The rows of a group lie close to one hidden flat surface of 5 dimensions, which may be shifted away from zero. Surfaces can cross.
In the rows, 128 means zero.
Known rows, each followed by its group:
[133 111 132 131 132 141 116 153 129 129 114]
Modeb
[ 61 117 123 143 190 154 130  87 139 115 136]
Modeb
[159 117 139 131 100 122 127 133 116 122 111]
Zegu
[189 120 141 155  73  96 104 129 123 127 115]
Segit
[105 135 108 112 171 139 109  95 155 128 129]
Gogi
[116 137 116 107 142 125 125 129 140 130 138]
Gogi
[123 115 123 147 146 141 117  94 121 132 131]
sesur
[115 178 119 162 135 163 123 129 150 147 100]
bal
[102 180 114 179 145 150 104 158 166 173 136]
Modeb
[ 97 134 121  90 160 125 112 156 179 103 109]
Gogi
[105 164 101 143 168 166 120  79 141 152 124]
Modeb
[143 136 121 173 123 183 106 215 124 188 122]
Gogi
[150 135 123 130 116 146 124 156 122 154 125]
Gogi
[151 154 135 188  92 102 124  81 114 144 146]
Segit
[179 131 134 101  99 126 106 149 151  99  64]
Gogi
[100  94 164  77 106  98 200 155  88  75 144]
sesur
[ 90  88 109 132 199 150  88 102 146 135 155]
sesur
[136 137 160 183  74 106 170 122  85 128 137]
bal
[165 152 100 113 130 157 110  89 125 154 111]
Modeb
[105 137 129 173 138 123 118 103 135 139 147]
bal
[152 137 106 141 124 101  80 129 145 172 176]
Zegu
[126 148 111 168 135 125 107  92 134 165 155]
Modeb
[124 135 127 168 125  98 111  83 134 137 157]
Segit
[ 96 165 118  96 148  71 106  95 194  93 133]
Segit
[103 183 114 141 148 171 123 150 163 146  95]
bal
[127 176 137 190 105 147 151  89 116 140 109]
bal
[119 141 112 163 147 204 148 103  89 169 122]
Zegu
[ 99 146 116 144 154 136 117 118 144 143 145]
Segit
[119 135 134 110 110 101 139 172 135 127 150]
Gogi
[ 53 170 153  83 123  96 217 138 129  76 137]
sesur
[129 125 148 191 105 115 105 189 138 145 136]
Segit
[156 104 118 112 139 163 104 126 126 130  96]
Zegu
[123 128 139  66 103  50 158 124 126  93 170]
sesur
[129 131  97 137 164 166 120  56 108 164 146]
Zegu
[146 138 104  89 144 137 119  93 128 139 131]
bal
[ 87 134 134 112 145 113 146 135 142 111 143]
sesur
[137 126 128 123 120 104 122 101 125 125 146]
Zegu
[136 137 121 152 126 130 104 146 140 154 133]
Modeb
[167  65 117 141 141 150  87  99  97 151 140]
Segit
[158 133 125 149 105 131 132  88  97 150 138]
Zegu
[117 126 128 123 134 107 110 147 152 123 143]
sesur
[141 149 123 138 118 137 126 125 131 141 115]
bal

New rows. What belongs after each?
[ 65 153 112 112 177 110 124  96 169 123 162]
sesur
[ 85 134 140 140 130 115 172 106 105 119 159]
bal
[103 131 133 144 141 146 143 116 125 118 118]
sesur
[140 153 134 150 103  98 119 114 145 127 128]
Segit
[108 136 118 166 150 134 116  92 132 144 148]
Modeb
[129 132 121 115 138 119 121 101 139 124 129]
Gogi
[143 118 138  95  95  70 131 159 133 111 152]
sesur
[131 136 128 153 108 124 134 163 114 161 161]
Gogi
[133 203 109 137 117 137 155  63 117 148 127]
Segit
[113 131 134 141 140 130 101 182 170 122 107]
Gogi
[171 140 127  87  96 110 136 118 116 117 114]
Gogi
[134 108 122 113 135 100 120  74 118 121 159]
sesur
[105 123 147 141 112 107 154 149 112 123 151]
bal
[114 113 151 112 110 115 170 152 105  97 127]
sesur
[116 143 127 104 138 122 108 190 180 120 104]
Segit
[145  75 145 148 113  98 112 134 112 121 147]
Modeb
[160 149 135 154  91 139 123 176 126 150 106]
Segit
[107 140 119 148 146 155 128 151 129 159 143]
Zegu
[ 83 155 121 116 152 113 142  96 146 118 146]
sesur
[134  93 108 101 171 180  93 145 145 127  89]
Zegu
[111 146 145 114 105 134 171 204 124 120 118]
bal
[174  86 143 123  93 110 136 114  85 116 132]
sesur
[118  98 127  95 139  91 124 121 128 114 165]
sesur
[ 64 122 117 101 192 153 150  88 133 105 130]
Zegu
[161 123 126 135 104 124 111 134 130 134 115]
Segit
[167 126 138 143  93 132 138 124 101 131 112]
Zegu
[ 91 152 132 156 129 125 152 145 124 148 161]
Zegu
[133 125 114 132 138  97  71 157 175 145 150]
sesur
[114 116 132 141 145 151 122 153 137 128 112]
Modeb
[117 145 128 147 116 101 143  97 112 142 170]
Zegu
[120 136 132 137 125 129 151  93 113 118 125]
sesur
[138 137 139 101  98 126 165 171 104 125 122]
bal
[134 149 115 106 136 131 116 126 149 127 113]
Segit
[139 106 127 108 125 114 102 188 148 135 140]
bal
[134 145 104 112 154 168 118 116 137 144 104]
Modeb
[172 120 134 151  97 132 117 116 107 139 113]
Modeb
[149 129 133 145 119 151 122 138 121 137 103]
Modeb
[196 145 122 115  90 163 111 177 124 151  75]
Modeb
[119 101 115 126 163 105  90  80 147 124 154]
Segit
[135 131 126 114 124 122 121 137 142 121 119]
Gogi
[121 149 128 124 122  99 114 149 158 128 139]
sesur
[155 115 126 153 119 106 103  84 119 136 143]
Segit
[145 125 134 173 112  98 105 101 130 135 151]
Segit
[ 89 124 105 122 179 124  97 113 158 151 171]
Modeb
[106 137 147 102 104  62 147 171 144 103 163]
Gogi
[ 97 139 124 166 158 158 100 169 166 142 109]
sesur
[189 128 120  98 105 133 113 127 125 125  92]
Segit
[123 159 118 118 132 164 132 183 143 147 102]
Segit
[102 103 126 143 165 157 122 113 127 128 128]
sesur
[123 139 139 102 105  81 148 142 134 108 146]
sesur
[178 113 121 121 107 118  88 161 136 145 123]
bal
[ 97 134 130 153 151 151 126 150 144 129 114]
sesur
[130 115 129 113 129 113 125 115 129 110 128]
Zegu
[148 156 128 181  99 138 138  96 102 163 139]
Segit
[115 126 140 132 119 116 144 158 122 126 141]
bal
[120 136 104 153 154 181 112 146 125 174 137]
Zegu
[116 138 146 139 108 113 154 145 122 121 133]
Zegu
[141 116 138 121 114 128 138 127 117 108 104]
Zegu
[147 138 119 103 112 118 138 105 113 135 139]
Gogi
[ 77 104 117 115 183 140 123 105 137 118 155]
sesur
[ 83 178 130 153 145 143 149 117 149 124 110]
sesur
[159 121 122 142 120 153 106 156 122 157 117]
Zegu
[105 130 152 175 113  43  82 156 187 107 153]
Segit
[111 121 126 126 140 119 132 107 126 121 139]
sesur
[123  88 135 139 141  79  73 140 170 109 147]
Segit
[172 135 142 158  74 125 151 114  86 134 115]
Zegu
[146  98 163 164  89 135 120 240 132 122  88]
Modeb
[142  92 136 141 126 112  85 162 146 128 130]
Segit
[168 112 131 123 110  85  90 107 145 110 121]
Segit
[161 115 126 137 118 149 110 168 122 144 110]
Segit
[122 100 140 147 134 158 155  95  84 117 111]
sesur
[103 186  79 125 183 159 101  77 160 174 148]
Modeb
[ 99 137 130  59 130 141 174 208 129 116 126]
bal
[114 127 125 163 146 137  99 128 150 140 126]
Gogi
[102 114 128 155 164 170 141  76 108 127 117]
sesur
[135 109 130 138 126 127 110 149 130 134 132]
Modeb
[145 159 135 190  93 152 138 161 109 169 125]
Segit
[ 95  98 139 119 148 141 157 120 109 107 130]
sesur
[183 133 147 151  72  70 101 124 141 114 116]
Segit
[130 100 107  65 167 155 108 146 141 121 110]
Modeb
[161 129 146 119  87  72 128  87 129  92 120]
Gogi
[153  96 127 167 126 114  95  86 112 143 151]
Segit
[ 65 130 121 158 188 173 113 158 164 134 114]
sesur
[ 86 129 133 127 145 133 145 136 134 113 126]
sesur
[119 153 131 134 122 117 141 108 135 122 130]
sesur
[134 128 114 156 138 135 119  60 108 151 155]
Segit
[ 92 124 113 129 172 125  99 122 163 135 147]
sesur
[112 129 135 172 123 108 118 139 135 145 159]
Gogi
[115 138 144 116 100  74 146 162 137 119 165]
Gogi
[124 205 120 178 100 163 163 122 107 174 126]
Segit
[161 102 118 135 128 143 103 103 111 144 130]
Segit
[102  70 131 123 168 156 136  98  97 116 136]
sesur
[136 127 150 201  84  85 127 131 111 148 171]
Gogi
[127 123 132 134 124 123 126 126 128 123 132]
sesur
[150 127 147 122 103  66 109  85 165  62  88]
Gogi
[151 126 140 160  97  85 100 136 147 124 131]
Segit
[ 95  71 130 110 169 134 130 122 115 112 151]
sesur
[130 134 144 130  98  76 145 113 123 111 149]
Zegu
[132 164 135 148 106 113 125 144 150 131 116]
sesur
[ 87 147 133 162 135 170 165 168 114 148 126]
Zegu
